The rows of a group lie close to one hidden flat surface of 5 dimensions, which passes through zero. Surfaces can cross.
In the rows, 128 means zero.
Some rows, each with its group after it:
[186 108 102 140 125 146 139 134 109 130 148  89 129] : sela
[141 172 171  94 140 166 104 124 106 147 120 149 104] : puf
[101 129 108 178 131 131 156 112 141 118 153  70 157] : Nage
[100 151 159 128  73 154 106 148 152 152 116 186  91] : dumob
[ 92 200 163 106 169 103 141 122 113 169  72 131 162] : robi
[ 60 141 124 138 164 119 152 107 140 109 145  96 148] : sela
[110 102 116 113 127 159 115 130 175 122 161 138  92] : Ramo
[107 128 133 105 169  60 134 113 108 107  95 142 160] : Vop
[184 103  85 137 153 130 155 132 110 136 145  67 143] : puf
[127 131 142 115 111 104 125 136  84 108 114 152 122] : Vop
[152 120 113 120 144 122 142 131  91 119 136 102 129] : dumob
[162 108 118 183  58 131 130 143 124 129 133 128 130] : puf
[139 142 148 151  89 138 112 131 130 136 118 148 127] : Ramo
[112 144 156 132  67 119 125 149  56  98 125 168  97] : puf
[105 124 105 147 121  80 171 143  84 119 117 105 143] : dumob
[ 78 119 123 155 135 160 140 103 114  71 190  80 118] : sela
[173  87 102 159 106 118 125 129 150 123 132 117 146] : Nage
[120 157 126 134  72 140 153 175  79 162 118 141  89] : dumob
[ 69 148 170 117 129 146  90 106 190 123 124 177 120] : robi
[107 103 140 131  90  97 108 132 129  97 120 178 120] : Vop
[154 163 132 159 100 163 152 139  54 132 148  80 117] : sela
[157 175 156 102 140 143 119 138 128 188  88 145 130] : Nage
[123 121 135  83 134 153 120 135  66  88 166 137  69] : puf
[123  75  93 123 147  82 145 119 118  80 143 114 141] : Ramo
[216 148 112 117 148 132 154 151  69 171 110  83 138] : Nage
[127 136 143 141 125 139 113 120 175 151 112 137 144] : Ramo
[144 144 129 122 126 150 141 138  74 127 144 104 108] : Nage
[134 167 153 127 109 172 120 136 111 148 132 129 109] : robi
[ 87 206 170 107 129 187 131 139  94 162 131 131  86] : Vop
[ 77 110 124 103 118 147 119 139 137 104 161 158  70] : Ramo
[156 200 142 129 116 165 162 160  41 179 117  89 110] : robi
[160 137 138 127 133 114 124 125 107 133 106 129 148] : Vop
[162 102 131 141 188 137  92  67 212 112 139 100 189] : dumob
[148  66 116 111 166  90  99  93 164  77 135 141 158] : robi
[138 138 127 159 108 159 137 125 109 125 154  94 124] : sela
[ 45 136 147 120 146 115 117 107 176 112 123 158 135] : sela
[165  80  73 147 101 126 159 153  96 114 164  90 105] : robi
[112 160 147 101 162 102 133 122  97 130 101 131 143] : Vop
[113 111 121 126 131  97 133 124 112  96 130 133 135] : dumob
[170  99 112 100 136 101 123 141 107 125 112 142 123] : Nage
[114 151 135 119 159 144 125 119 172 161 116 123 137] : Ramo
[155 121 106 137 151 128 140 123 146 147 127  94 152] : puf

New rows, each followed by its group:
[127 109  92 137 158  98 163 123  97 107 141  72 151] : Nage
[ 82 151 154  85 134 142 119 133  89 103 143 158  81] : Nage
[144 136 134 142  99 167 122 135 135 143 142 128 114] : Vop
[149  82 121  96 119  92  98 135 144 110 110 187 116] : Nage
[136 184 149 120 154 139 129 129 154 194  84 131 153] : Nage
[ 75 131 116 114 158 116 159 123  84  88 154  97 121] : Nage
[180 108 112 145 154  58 128 113 157 145  73 123 205] : robi
[ 71 155 154 104 169 144 101 104 221 159 113 158 138] : dumob
[109  91  99 106 163 116 145 125 122  99 156 108 115] : puf
[134 151 151 132 115 138 101 126 188 168  98 160 144] : Nage
[119 113 132 157  99 170 110 110 156  98 172 122 110] : sela
[ 71 120 117 148 120 191 118 119 244 153 165 126 106] : Vop
[152 109 108  81 195 117 137 113  83  94 150  91 125] : dumob
[ 72 174 148  88 146 158 130 138 122 150 126 144  87] : Ramo
[189 132 142 150 142 117 104 108 184 160  89 131 188] : Vop
[179 132  77 169  92 102 189 176  82 186 101  78 146] : robi
[104  76  98  98 183  82 139 110 116  70 148 116 134] : robi
[204 116 109 160 118  93 136 135 129 161  89 108 178] : robi
[ 85 151 142  21 196 152 124 139 108 137 136 156  62] : dumob
[ 77 155 168 147  90 171  93 119 185 135 133 171 113] : Nage
[ 85  90 125 120  94 135 109 130 159  92 161 170  86] : Ramo
[139 126 120  96 149 112 139 138  80 118 127 123 116] : Nage
[ 94 153 141 101 144 118 139 131  88 121 123 134 113] : Vop
[163 152 153 130 102 141 118 137  87 138 113 139 124] : Vop
[126 153 160 147  99 123 115 126 134 138  99 151 147] : Ramo
[126 154 156 102 180  96 114  99 129 129  94 136 169] : robi
[111 156 143 119 129 110 138 132  80 127 113 134 127] : Ramo
[139 113 102 141 124 137 161 131  55  89 174  75 114] : Nage
[155 174 124 124 143 109 169 151  73 179  86  95 148] : sela
[168 102  97 133 145 113 143 128 116 122 136  93 143] : Vop
[172 129 104 118 159 197 125 130 175 179 155  87 111] : Ramo
[113 135 136 129 122 132 130 127 104 115 140 124 119] : sela
[127 172 128 103 184 129 156 129 102 163 112  90 142] : Ramo
[162 131 116 137  96 169 144 154  76 135 161 101  90] : robi
[122 158 140 132 123 126 134 136 119 153 105 130 134] : sela
[167 127 161 182  48 153  86 126 169 141 116 169 138] : Ramo
[146 152 112 116 188 141 156 119 117 158 134  66 145] : Vop
[128 154 122 163  94 140 148 148 141 173 111 116 135] : dumob
[ 98 169 119  78 218 167 148 124 163 185 130  89 114] : Ramo
[ 88 148 111 122 147 183 151 137 135 145 171  88  88] : Vop
[146 117 100 142 146 162 138 125 158 150 155  80 128] : Vop
[ 75 169 147 152 137 129 129 114 193 166  99 133 159] : sela
[136 144 113 108 170 159 141 128 136 161 136  96 120] : Ramo
[160 124 110 145 139 132 129 126 184 170 113 111 157] : sela
[158 163 120 144 118 116 163 154  91 174  93 100 148] : robi
[156 155 128 125 164 137 138 120 120 155 115  96 148] : Vop
[138 123 103 110 182 130 145 122 142 146 133  89 140] : Ramo
[122 182 140 119 155 110 162 140  79 167  89 107 148] : robi
[214 160 163 127 133  94 114 125  72 150  68 134 179] : Vop
[ 94  95  85 115 144 124 161 136 104  96 168  96  97] : Vop
[136 102 127 130 109 185  93 122 192 128 166 146  96] : puf
[ 86 114 117 162  96  70 150 132 113 101 114 136 153] : dumob
[155 128 129 114 122 152 119 135 112 132 139 130 104] : dumob
[108 128 115  83 196  71 149 126 119 133  94 123 151] : Nage
[149 113 130 124  99 159 120 141 101 108 158 135  88] : puf
[153  92  87 150 106 118 155 150 112 125 144 102 123] : robi
[157 105 122 164 126 115 111 106 195 138 114 126 175] : Ramo
[114 137 157 126  87 119 109 137 109 113 114 176 113] : Vop
[ 66 123 133 103 118 110 131 138  92  85 142 159  91] : Ramo
[129  63  74 105 162 125 144 129 131  92 178  96 102] : Ramo
[188 114 174 140  90 193  49  97 177 110 154 167 115] : robi
[ 78 158 125 143 160 131 158 112 120 124 141  83 143] : Nage
[187 115 111 110 198 142 133 105 119 127 149  70 147] : dumob
[212 101  94 111 142 112 142 147 101 153 116 107 134] : sela
